The rows are grouped in 3 ways, from coarse to fine. Each group lies inside one group of the grouping before and may be the whole of it. The rows also spread widely along 10 directions, which tell nothing about the answers.
In the rows, zero is written as 128.
Some rows, each with its group in each grouping after it:
[ 88 112 126  77  75 125 109 125 129 166 123  63 114 188  71 146 129 112
  94 155 132 118 111 101 127 134 194 122 110 133 104  83] => q697 Bilem q779
[150  77 145 143 143 160 147 124 132 163  81 189 148  86 146 218 135 160
 171 131  89 116 149 134 206 125  64 158 108 101 124 129] => q886 rala q935
[117 123 108 152 121 162 136 163 126 101 117 145  72  93  75 114 153 148
 132 114 106 168  76 131 120 129 136 124 137  77 123 166] => q697 mito q794
[ 89 133 140 120 116 158  81 114  72 178 122  52 133 144 115 147 120 138
  55 163 141  90 127 152 159 162 110 111  87 120  91  71] => q886 mipe q44
[124 163 114 154 156 163 120 115  88 136 130  60 150 167  89  98 131 141
 117 158 161 134 161 149 121 151 126 109 131 140 107 134] => q886 gage q742
[108 136 138 125 156 119  96 143 110 143 139  80 129 126 166 107 129 136
 101 107 125 110 125 127 120 144 120 106  98 115 107 119] => q697 mito q63
[105 127 153 103 137 153 117 119  85 142 126 101 108 146  92 138 131 155
  98 132 138  96 131 145 161 157 124 106 102 120 104 106] => q697 dufuf q318
[155 144 135 140 165 176 139 144 114 176 124 113 190 175 141 135 135 120
 125 177 133  99 155 135 153 114 129 145 117 129  85  97] => q886 mipe q373
[113 119 112 152 124 156 111  94 101 153  98  40 173 156 100 149 131 148
 138 154 137 158 165 145 143 180 122 101 128 121 113 127] => q886 mipe q877
[122 146 143 135 127 155 131 151 122 146 126 134  97 121 133 111 126 125
 118 114  87 115  95 136 118 143 139 142 107  77 112 135] => q697 mito q632
[135 106 136 100  48 116 121  76 159 146  81 104 123 127  91 142  89 138
 176  86 124 145 137 145 136 156 129 135 147 134 147 167] => q697 Bilem q953
[101 109 108 103 134 104  85 179 144 165 133  72 139 110 152 129 137 124
  82 144 128 133  83  92 131  82 133 113  88 117  96  90] => q886 gage q195
[129 123 161  70  67 152 135 116 145 158 105 114 112 178  62 135 108 126
 136 128 111  93 103 146 130 149 187 136 121 110 111 111] => q697 Bilem q671
[163 154 131 137 106 161 141 124 149 163 110 124 146 155 116 101  98 108
 146 130 144 131 142 148 124 107 134 157 150 142 109 158] => q697 mito q794
[147 152 118 141 160 120 118 122 123  94 136  90 132 134 126  65 125 148
 152  90 173 151 155 145 102 131 125  99 155 158 129 176] => q697 mito q63
[148 203 163 169 163 151 148 120  73 142 158 146 104 150 158  77 119 118
 109 112 107  56 149 156 100 155 113 172 105 124 123 132] => q886 gage q742
[134 146 135 146 132 157 125 119 111 128 122 122 109 126 110 105 120 137
 129 110 140 123 133 154 131 145 115 128 133 125 117 155] => q697 mito q63
[129 166 102 196 147 108 136 125  92 125 159 136  90 123 152  96 142 112
 102 120 137 132 145  97 108 102 108 170 128 162 138 148] => q886 gage q195
[136 139 118 193 137 115 119 126 129 154 113 102 159  89 211 123 123 128
 150  98  88 150 151 122 122 146  75 152 122 103 138 157] => q886 mipe q373
[136 115 104 158 118 112 127 143 145 142 119 123 137 108 157 139 139 124
 140 123 110 156 121 100 134 101 115 152 129 124 127 134] => q886 mipe q373
[112 137 144 113  54  84 118  74 111 148 135  92  92 163 133 136 103 114
 109 102 117  89 136 122 113 148 158 160 115 163 145 100] => q886 mipe q44
[135 141 109 161  80 183 142 132 139 144  93 132 104 119  59 119 124 123
 147 132 116 168 111 140 126 138 132 152 156  92 124 179] => q697 Bilem q779
[137 157 129 134 159 131 135 134 117 144 140  84 159 196 130  93 136 116
 126 145 149 121 164 113 110 130 160 126 135 151 106 126] => q697 Bilem q671
[142 123 152 132 169 175 132 132 104 166 107 126 167 139 134 160 131 150
 131 156 119  93 157 154 171 140 101 133 103 112 101 110] => q886 rala q935
[119 112 151 116 166 109 140 160 121 132 136 154 116 125 169 144 158 142
 139 101  71  93 117  99 130 145 132 136  89  86 123 117] => q697 Bilem q953
[119 141 133 162  83 145 146  96  97 141 122 132  88 139 107 143 127 122
 127 121  86 111 125 131 127 164 139 172 122 111 137 127] => q886 mipe q373

New rows. What belongs after each?
[129 138 113 147 191  97 112 123 100 126 148  61 170 150 165 105 144 146
 129 127 164 134 180 112 121 125 113 100 119 170 120 130] => q886 gage q195
[121 137 124 140  92  36  93  80 128 155 142  79 120 117 208 115  93 110
 115  74 141 118 162  97 113 111  97 155 113 195 154 133] => q886 gage q195
[148 119 129 104 133 147 101 114 146 145 100  76 173 137 112 114 105 146
 150 121 182 143 155 161 151 120 112  94 144 156 103 149] => q697 mito q63
[104 117 154 129 158 137 111 113 105 194 112  67 178 157 192 169 118 133
 127 135  90 100 170 125 154 182 109 117  79 100  99 100] => q697 mito q632
[162 122 140  87 167 111 134 129 132  87 133 100 161 162 115 103 148 174
 177 108 155 117 149 151 116 131 160  86 139 152 127 128] => q886 mipe q44
[156 157  85 212 201 166 146 162 105 107 129 140 140 119 111  84 166 139
 137 149 175 189 163 114 136  98  86 127 167 141 111 186] => q697 Bilem q671
[137 124 153 115 126 129 126 134 131 172 117 142 132 120 160 144 115 127
 122 116 119 100 133 122 163 111 100 150 105 125 110 119] => q697 dufuf q318
[144 109 119 157 130 167 159 115 124 148  96 120 167 156 109 174 148 143
 181 152  95 143 159 128 153 154 133 142 135 104 118 133] => q886 mipe q373
[114 126 119 141 166  77 121 157 125 130 159 117 116 134 197 118 150 118
 116 105 115 123 129  74 113 105 137 136 104 139 120 116] => q697 mito q63
[119 121 112  81  95 154  98 133 135 127 112  53 129 152  34 106 117 147
 108 157 179 149 101 155 128 115 172  90 139 143 105 119] => q886 rala q935
[148 161 118 138 162 146 129 160 136 133 132  85 161 146 126  75 134 133
 144 135 132 139 127 137  95 119 143 117 129 112 108 143] => q886 gage q742
[ 96 104 105 129 127 130  97 126 115 140 108  62 134 130  97 145 144 148
 117 137 150 164 141 114 149 145 119  94 126 128 116 130] => q697 Bilem q779
[145 116 113 115 165  32 121 124 150 109 155  77 170 162 198 109 137 135
 161 102 160 142 182  78 101  88 152 118 134 206 148 128] => q886 rala q935
[127 133 151 148 150 184 115 114  79 192 109 108 165 141 143 166 121 132
  93 168 130  79 160 156 188 147  77 143  94 124  89  88] => q886 mipe q373
[ 84  93 133 138  86 108 128 127 128 177 108 124  99 129 149 197 137 115
 120 122  50 123 110  75 149 157 134 163  89  80 124 102] => q697 Bilem q671
[118 129 148 129 131 148 120  99  83 112 121  96 113 129  99 129 135 168
 132 108 120 107 134 169 140 187 121 105 117 111 132 126] => q886 mipe q373
[118 125 140  95 121 165 115 144 117 141 116 103 115 149  63 121 133 142
 105 143 144 114 103 145 146 134 150 108 120 110  97 113] => q697 Bilem q671
[139 130 130 150 175 104 158 128 106 122 149 145 127 156 154 142 160 137
 150 125 110 106 160  97 128 121 130 151 112 147 132 118] => q886 gage q742
[125  86 135 136 179 101 127 116 104 121 117 151 130 106 159 173 155 167
 152 100 127 121 170 106 178 138  71 121 111 142 136 138] => q697 Bilem q953
[164 150  92 196 200 149 161 146 100 115 147 158 141 141 124 112 167 133
 143 157 165 152 172 105 140  79 101 150 149 169 118 157] => q886 gage q195
[137 108 136 113 105 181 113 130 118 147  93 176  89  83  59 149 117 148
 102 131 164 115 103 162 198 101  72 139 129 129 108 141] => q697 Bilem q953
[102  74 141  97 117 104 105 142 136 143 106 132 103  86 138 180 144 154
 128  97  96 121 102 107 166 135 107 116  94  96 128 114] => q697 Bilem q779
[116 107 140  86 155  90 130 132 126 103 135  94 133 164 127 123 154 158
 160  99 113 118 138 108 110 158 170  94 114 123 133 125] => q697 Bilem q953
[ 90 154 153 133 168 121 100 136  76 156 150  69 125 140 174 109 131 139
  77 117 115  91 142 123 127 168 111 110  80 108 105 103] => q697 dufuf q318
[119 132 129 123 139 151 111 155 132 156 121  92 140 135 134 116 127 128
 117 131 119 127 112 130 126 133 137 117 111  99  95 124] => q697 mito q63
[104 130  90 116  75 127  97 162 152 128 124  77  82 118  72  84 122 115
  87 129 156 180  63 115 102  87 166 117 143 128 111 140] => q697 mito q794
[134 127 113 188 130 126 117 122 116 123 106 125 124  65 160 131 134 155
 149  95 110 162 137 139 139 146  64 134 133 105 144 169] => q886 mipe q44
[135 131 148  98 143 122 119 142 128 134 143 132 112 138 139 112 126 130
 115 107 141  90 118 131 132 108 138 128 111 143 107 114] => q697 mito q63
[133 121 151  99 159 124 125 114 103 117 130 113 128 160 104 125 139 158
 132 116 162 101 156 138 152 142 129 103 124 157 118 119] => q697 Bilem q671
[107 140 134 148 145 139 112 154  95 185 142 129 113 115 166 147 135 113
  66 150 103  81 110 108 151 108  98 160  73 112  98  85] => q886 gage q195
[134 145 115 178 140 151 142 120  97 118 128 116 123 135 117 119 148 140
 139 130 116 141 143 133 124 151 123 138 136 117 130 146] => q886 mipe q373
[115 109 124 136 106 118 122 151 155 177 104 116 135 100 164 163 126 123
 139 123  62 132 101 102 135 124 116 154  93  76 118 117] => q886 gage q742
[162 136 106 156  97 157 140 114 149 142 105 148 121 128  91 118 107 113
 150 129 168 160 143 134 147  86 113 162 167 162 119 173] => q697 mito q63
[164 158 151 115 147 139 118 105 103 145 137 102 161 168 135  98 111 136
 116 134 184  79 172 165 139 115 116 130 131 185 109 111] => q886 mipe q44
[156 150 139 132 143 159 142 128 112 127 129 124 140 156 108 103 135 138
 140 134 137 105 137 155 127 130 140 135 134 133 115 128] => q886 mipe q373
[136 138 116 148  86 102 126 129 149 137 125 111 119 118 153 108 120 113
 141  99  99 144 110 113 100 119 142 159 133 120 140 144] => q886 mipe q373
[107 148 120 151 109 135 110  99  89 171 133  57 143 175 131 129 118 109
  86 158 139 115 156 123 131 144 134 143 115 154 110  97] => q886 mipe q373
[121 128 153 103 168 133 115 131 111 126 118  85 153 140 134 112 135 165
 146 102 116 108 142 150 124 179 127  87 108  97 118 136] => q697 Bilem q953
[146 109 123 124 200 154 155 149 122  78 124 126 145 150  89 125 176 179
 193 119 132 150 147 136 131 150 152  84 141 109 116 156] => q697 mito q63
[138 115 135 110 160  93 136 143 136 128 136 130 138 142 156 131 144 142
 148 108 132 123 146  97 140 102 131 123 119 147 122 125] => q697 dufuf q318
[144 110 151 118 134 122 121 124 121 133 117 148 124  99 152 150 131 159
 138 102 118  97 128 149 157 127  94 132 111 124 128 118] => q886 mipe q44
[132 143 170 106 152  80 106 116 109 138 156 132 103 121 208 103 107 130
 104  69 132  64 140 132 129 124 104 136  92 159 131 117] => q697 mito q632
[145 143 152  87  86 132 129 117 127 119 129 122  98 148  87 102 117 141
 130 106 131  89 102 163 112 133 168 133 128 133 128 117] => q886 mipe q44
[139 114 163 143 172 113 144 123 117 143 117 157 142 120 191 158 142 152
 166  90  81  96 164 118 154 161  89 142 102 104 132 136] => q697 Bilem q671
[124 142  84 204 174 164 143 137  82 109 132 113 120 132  89 125 165 145
 120 168 150 175 156 114 138 128 112 130 146 136 122 153] => q886 rala q935
[136 126  75 183 107 102 125 121 136 100 124 111 108 103 112 106 142 130
 146 113 154 202 130 104 112 101 118 138 167 153 149 174] => q886 mipe q877
[134 128 131 111 143 147 124 170 133 153 129 122 139 135 125 128 134 130
 108 154 123 109 104 124 134  97 146 136 108 115 100 102] => q886 rala q935
[133 144 123 108 106 143 106 141 115 130 140 108 103 135  83  92 122 125
  79 142 172 111  95 145 133  91 143 129 129 157 106 107] => q886 mipe q373
[106 128 117 121 141 128 120 155 124 127 128  86 126 145 112 110 148 139
 125 126 114 143 113 110 108 147 155 108 118  98 114 133] => q697 Bilem q953
[105 120 102 147 149  96 107 158 127 117 144 101 107 112 154 114 150 131
 112 108 133 158 113  87 117 107 128 117 120 131 120 135] => q697 mito q63
[104 136 159 126 159 172 100 121  72 145 113  89 122 109 113 128 125 173
  98 118 132 101 138 172 168 184  78  90  95  92 103 126] => q697 dufuf q318
[112 155 122 139  77 161 111 127 108 162 121 111  79 119  75 114 106 112
  74 144 132 116  90 144 131 119 122 158 115 121 110 119] => q886 gage q742
[156 140 116 140  78 129  99 102 133 140 111 120 114  94 110 105  93 129
 112 112 190 142 130 160 149  85  81 146 155 182 129 153] => q886 mipe q44
